The rows of a group lie close to one hidden flat surface of 13 dimensions, which may be shifted away from zero. Surfaces can cross.
In the rows, zero is written as 128.
Some rows, each with its group after it:
[143 102 143 150 137 136  87 132 134 177 135 138  97 134 141 128 144  70
 177]  Q_105
[ 81 222 143 133  90 124 110 139 136 121 116 122 143 132  73 133 151 115
 132]  Q_105
[122 144 156 148 148 148 141  78 160 123 131 137 163 136 176 171 150 124
 151]  Q_396
[111 171 115  80 137 141 100 170 117 175 131 153  93 136 113 161 187 146
 112]  Q_573
[146 152 103 123 106  69  79 104 114 113 110 116 116 113 118 147 133 125
 187]  Q_415
[177 136 120 161 145  93  94  90 103 135 167 121 121 105 197 194 141 115
 158]  Q_396
[140 134 144 102 133  81 108 126 108  78 114  69 164 157 151 141  76 128
 122]  Q_415
[126  89  82  68 130 167 139 123 164 195 109 133 116 137 133 103  98 158
 125]  Q_105
[116 108 139 119 161 129 131  64 126 109 119 119 166 128 127 153 171 112
 139]  Q_396
[111 126  99 168 196 151 136 110 115 144 102  83 168 107 138 106 178 205
 107]  Q_573
[ 80 128  89  89 112 147 109 112 128 133 125 132 172  97 105 112  83 147
  93]  Q_573
[ 90 134 108  98 137 143  58 127  90 132 130 165 152  88 159 142 109 126
 130]  Q_573
[ 79 107 118 166 162 135 157 116 133 113 105 152 141 111 189 141 127 164
 175]  Q_573
[ 87 130  99 129 140  94 199 138 127 111 151 110 114 129 187 175  89 156
 140]  Q_573
[144 166 190  98  74  87 112 144 118  96 165 164 147  94 166 140  89  99
 137]  Q_415
[150 103 112 168  94 107 173 117 134  96 151 137 107 106 123 115  96 120
 135]  Q_573
[137 117 120 143 157  94 117 134  68 112 134  93 129  78 156 103 100 121
 143]  Q_573
[ 60 117 168 115  57 122 141 129 186 129 120 200 145 125  94 130 118  95
 158]  Q_415
[137 131 120 186 144 131 203 114 157 149 140 123 105 136 154 159 174 175
 139]  Q_105
[112 112 147  84 152 168 147 124 154 143  93  90 179 142 132  74  74 136
 105]  Q_415
[116 215 147 104  78 110 126 156 132  53 124 130 149 169 113 151 117 161
  97]  Q_415
[178  94  78 106 120 160 122 120 164 203 155 122  78 134 132 111 113 111
 141]  Q_105
[129 187 117 128 137 111 104 135 158 164 116  46 135 175 148 152  89 123
 150]  Q_415
[177 168 144 129 140 141 124  74 124  80 156 100 172 135 142 155 154 128
  91]  Q_396
[135 134 122 140 184 179 102  67 135 112 119 113 139 155 178 151 133  79
 174]  Q_396
[159 195 110  95  77 107 127 137 141 160 141 108 105  90  91  97 104 120
 144]  Q_415
[ 95 182 134 165 121 171 137 143 133 131 142 152 112  93 130 101 126  96
 156]  Q_415
[136  97 101  93 117  77 107 151  76 136 128 145  53 110  90 125 159  85
 175]  Q_105
[137 221 152 116  94 143  72 135  97 113 153 135 168  57 119  88 107 102
 112]  Q_415
[168 125 193 121 122  93 142 118 159  84  99 112 170 183 158 153 145 172
 124]  Q_415
[ 94 215 143  66  92 173 131 165 168 142 114 169 146 137 126 120 132 182
 107]  Q_415
[161 173 114 171 125 141 135 109 132 119 146 100 164  94 134 105 128 179
  96]  Q_573
[174 164 114  75 108 181 141 126 156 192 134 117 146  96 118  69  96 169
  82]  Q_105
[ 51 171  88 152 178 140 142 142 122 156 108 120 103 118 170 156 142 145
 186]  Q_573
[133  87 104 115 137 108 125 120 103  97 143 146 126 125 178 160 118 151
 129]  Q_415
[117 133 133  73 113 116 162 113 149 159 158 127 162 103 130 140 139 158
  92]  Q_105
[176 130 141 134  60  98 132 126 158 122 147 108 126 169 114 145  45 100
 103]  Q_396
[ 47 159 175 120 151 165 144 155 162 198 104 139 158 136 165 143 109 126
 137]  Q_396
[169 145 104 140 103 121 114 144 130 127 186 134  70 150 132 161 159  99
 133]  Q_105
[115 101 112 108 131 101 167  93 142 147 113 132 156  68 139 113 131 183
 148]  Q_573
[184 137 108 121  99 148 105  76 141  92 130 146 121 139 130 133 108 107
 145]  Q_396
[193 157  80 106 112 175 146 145 133 144 141 119  98 143 130 100 108 185
  80]  Q_105
[121 123  92 146  93 162  90  98 135 110 152 143 155 129 149 133  53 113
 109]  Q_105
[141 165  84 137  97 129 188 162 116  94 124 125  61 151  96 117 107 149
 127]  Q_105
[133 129 132  94  69  89  99 133 145 142 131 131 111 120 134 121  35  59
 186]  Q_415
[124 191 166 132 159 138 100 150 141 185 109  65 141 176 130 145 135 107
 125]  Q_396
[123 174 155 127 153 171 152 164 156 190 118 102 128 148  87 101 188 153
  89]  Q_573
[138 108 148  92 145  75 130 142  77 127 151  93 133  92 133 123 133 112
 120]  Q_415
[142  73 108 109 122 135 112  80 152 163 120 145 157  93 123 107 133 155
 132]  Q_415
[ 99 123 164 168 180  80 183 128 119 128 153  54 180 129 166 165 151 152
 100]  Q_573
[107 119 113 145 161 108 135 161  89 120  96  91  93 129 122  97 109 111
 170]  Q_573
[ 49 115 192 111 164 106 101 126  90 151 127 132 205  70 109 126 187 109
 102]  Q_573
[183 183 142 116  97 119  83 107 138 132 163 122 174 120 198 166  90 162
 105]  Q_105
[113 172 112  77 163 142 105 164  57 140 106  88 146 110 132 100 105 163
  85]  Q_105
[156 107 115 100 106 145 146  67 148 119 127 169 128  95 123 116 118 111
 157]  Q_396
[158 142 104 146  90 122  91 116 127 113 141 118 125 145 111 135 104 120
 115]  Q_105
[158 197  96 100 120 150 149  84 138 113 120 132 124 113  91 129 187 172
 125]  Q_396
[146 181 100 155 103 163  89 129  96 134 158 137 112  83 116 104  86  87
 117]  Q_396
[166 113 117 168  88  98  91 170 131 186 129 117 102 170 105 154 112 158
  85]  Q_396
[150  66 145 151 153 171 140  63 129  93 152 117 165 135 140 115 104  63
 106]  Q_396
[144 126 193 153 113 111 107 119 181 180 123 141 158 160 180 179 121 129
 146]  Q_396
[ 82 128 160 122 164 121 125 169 140 156 106  98 126 188 160 161 116 110
 145]  Q_573
[ 98 110  87 142 156  97 129 121  95 126 111  72 131 157 140 161  98 142
 125]  Q_105
[171 190 116 136 116 136 113 109  94 117 162 107 117  83 106 109 125  83
 123]  Q_396

New rows. What belongs after each?
[153 130 210  83 137  73 148 165 118 117 113  96 136 148 146 118 120 107
 146]  Q_415
[132 166  91 146  80  81  98 167 122 148 119 127  64 166 120 174  84 121
 161]  Q_396
[126 130  93 132 154 128  96 130 134 170 100 105 114 144 130 135 146 150
 156]  Q_573
[ 76  82 135 100 174  83 146 149 106 145  98  68 143 138 150 128  83 116
 150]  Q_573
[163 166  80 147 116 142 118 142 119 139 126  99  78 154  75 114 157 141
 114]  Q_105
[125 185 135 100 121 158  83  97 120  78 105 152 163 141 121 143 147 136
 120]  Q_396
[107  74 129 126 158  99 152 135 118 137 118 123 111 163 143 165 166 141
 138]  Q_105
[102 165 161  55  84 131 129 174 141 155 140 134 143 119 102 100  88 109
  97]  Q_415
[168 118 121 161 110 122  72 114 146 119 165 103 139 193 145 175 122 112
 100]  Q_105
[ 66 167 124 165 162 181 151 183 114 133 125 113  94 138 129 100 104  88
 137]  Q_573
[168 151 104 207 103 140  97  99 152 132 129 150 105 152 123 169 167 147
 141]  Q_396
[115 107  84 136 150 107 119 115 122 138 138  83 129 153 147 165 120 140
 126]  Q_415
[163 216 178  70 122 129 164  96 163 177 150  89 157  77 153 114 101  93
 156]  Q_396
[158 105 147 158 117  82  71 122 118 146 129 110 123 156 139 170 112  84
 147]  Q_396
[109  84 147 119 162 116 108 135 107 134 118 166 130 125 174 156 158 138
 148]  Q_573
[176 126 138 203 126 115 129  91 136 148 145 106 101 121  96 131 171  69
 162]  Q_396
[121 158 134  73 140 121 154 201  92 119 150 126  88 144 171 140 109 135
 114]  Q_415
[ 72 157 115  98 178 107  91 152  93 173 114  76 140 112 163 144 100 116
 158]  Q_573
[126 175 145 150 113 136 177 128 127 116 146  98 163 116 121 118 110 152
  77]  Q_105
[ 99 169 188 156 140 109  88 168  96  98 124 109 141 157 117 140 161  84
 129]  Q_415
[186 141  88 106  81 117  65  75 118 141 133 137 148  84  92 122 116 141
 111]  Q_396
[172 138 154 132 116 127  65 114 114 143 145 172 137  97 132 134 202 133
 132]  Q_105
[ 95 167  71 157 125 163 189 145 151 127 150 109  84 166 155 156  86 138
 132]  Q_105
[119  93 113 149 183 196  68 119 111 164 129 121 152 147 182 135  97 111
 102]  Q_396
[ 78 172  62  99 115 121 151 139 103 120 180 116 123 105 141 171  81 139
  89]  Q_573
[108 172  97 155 136 207 151  95 150 130 118 133 140 128  88 109 163 145
 103]  Q_396
[137 158  80 160  72 116 138  98 149 152 171 136  90  79 106 128 105  84
 175]  Q_105
[127 165 179 139 155 170 136 180 137 109  87  93 122 195 124  85 118 107
 130]  Q_415
[134 159 134 154 156 156 113  84  99 108 162 118 147  91 162 138 123  68
 143]  Q_396
[168 154 162 117 112 154  99 144 164 152  89 128 133 188  85 113 187 167
 101]  Q_105
[125  95  97  72 116 108 178 140 140 153 122 138  91 124 107 117 132 158
 137]  Q_415
[166 181 164 123 134  86 167 137 125 164 153  55 113 127 113 137 137  91
 128]  Q_396
[129 106 125 146 197 156 100 139 100 203 161 126 116 107 153 148 203 122
 105]  Q_573
[ 95 144 133 129 178  95  69 156  70  97  87  58 163 154 145 128 108 137
 129]  Q_573
[120 121 133  68  85  76  97 113 105 114 153 119 169 108  60 134 155 121
  77]  Q_105
[131 119  85 104 116 122 142 140 155 135  86 105  99 168 109 114  87 159
 145]  Q_573
[148  98  81 128 171 125 108 153  66  80 127 103 117 162 155 140 134 185
  81]  Q_573
[103 179 144 155 106 140 123 183 126 131 121 163  88 162 144 157 109 119
 142]  Q_396
[167  80 104 150 126 119  97 118  96  86 156 133 124 161 166 168 118 139
  96]  Q_105
[127 189 109 139 131 127 151 160 145 145  84  76  98 153  79  97 142 157
 146]  Q_573
[ 91 182 130  90  87 104 154 133 181 153 110  97 151 146  91 138  91 143
 125]  Q_573
[118 107 118 147 159 199 121  96 150 157 147 139 194  98 189 117 106 173
  83]  Q_573
[149 107  98 147 114 140 195 126 146 126 158  91 116 158 102 119 114 145
  71]  Q_105
[148 182 101 132 148 171  95 162 110 124 137 141 108 142 175 144 136 171
 108]  Q_573
[111 163 114 175  79 148  74 105 157 173 130 117 167 118  95 130  73 109
 106]  Q_396
[100  81  83 112 165 156 141 116  90 168 142 167 118  41 119  98 171 152
 116]  Q_573
[110  99 125  98 101 112 108  93 160 138 103  88 173 174  92 138  59 101
 109]  Q_396
[105 116  92 135 146 139  56 133  59  97 138 123 137 132 151 141  90 100
 110]  Q_105
[110 208 126 106  68 116  78 120 174 109 103 138 167 171 108 165 125 170
 125]  Q_415
[109 168 136  59 146 154 168 119 136  94 123 156 132 146 203 171 103 147
 146]  Q_396
[139  99 114 156 109 129 134  96 122 126 164 109 145 113 117 129  80  95
  91]  Q_396
[149  98  89 150 138 165 135 125 136 118 143 128 114 179 220 166  53 155
 120]  Q_105
[110 150 140 115 122 147 145 131 143 157 114 138 140 114 161 120  89 138
 143]  Q_105
[ 95 155 104 152 118 122 134 140 114  91 108  92 132 176 123 149  79 134
 116]  Q_105
[ 94 112 120 119 123 146 106 133 123 109 143 112 159 167 126 142  89 110
  83]  Q_105
[ 49 138  88  59 122 100 117 106 132 134  88 146 149  97 142 147  95 150
 183]  Q_415
[154 158  85 164 164 116 136 121 121 185 155  54 103 140 141 168 140 139
 120]  Q_396
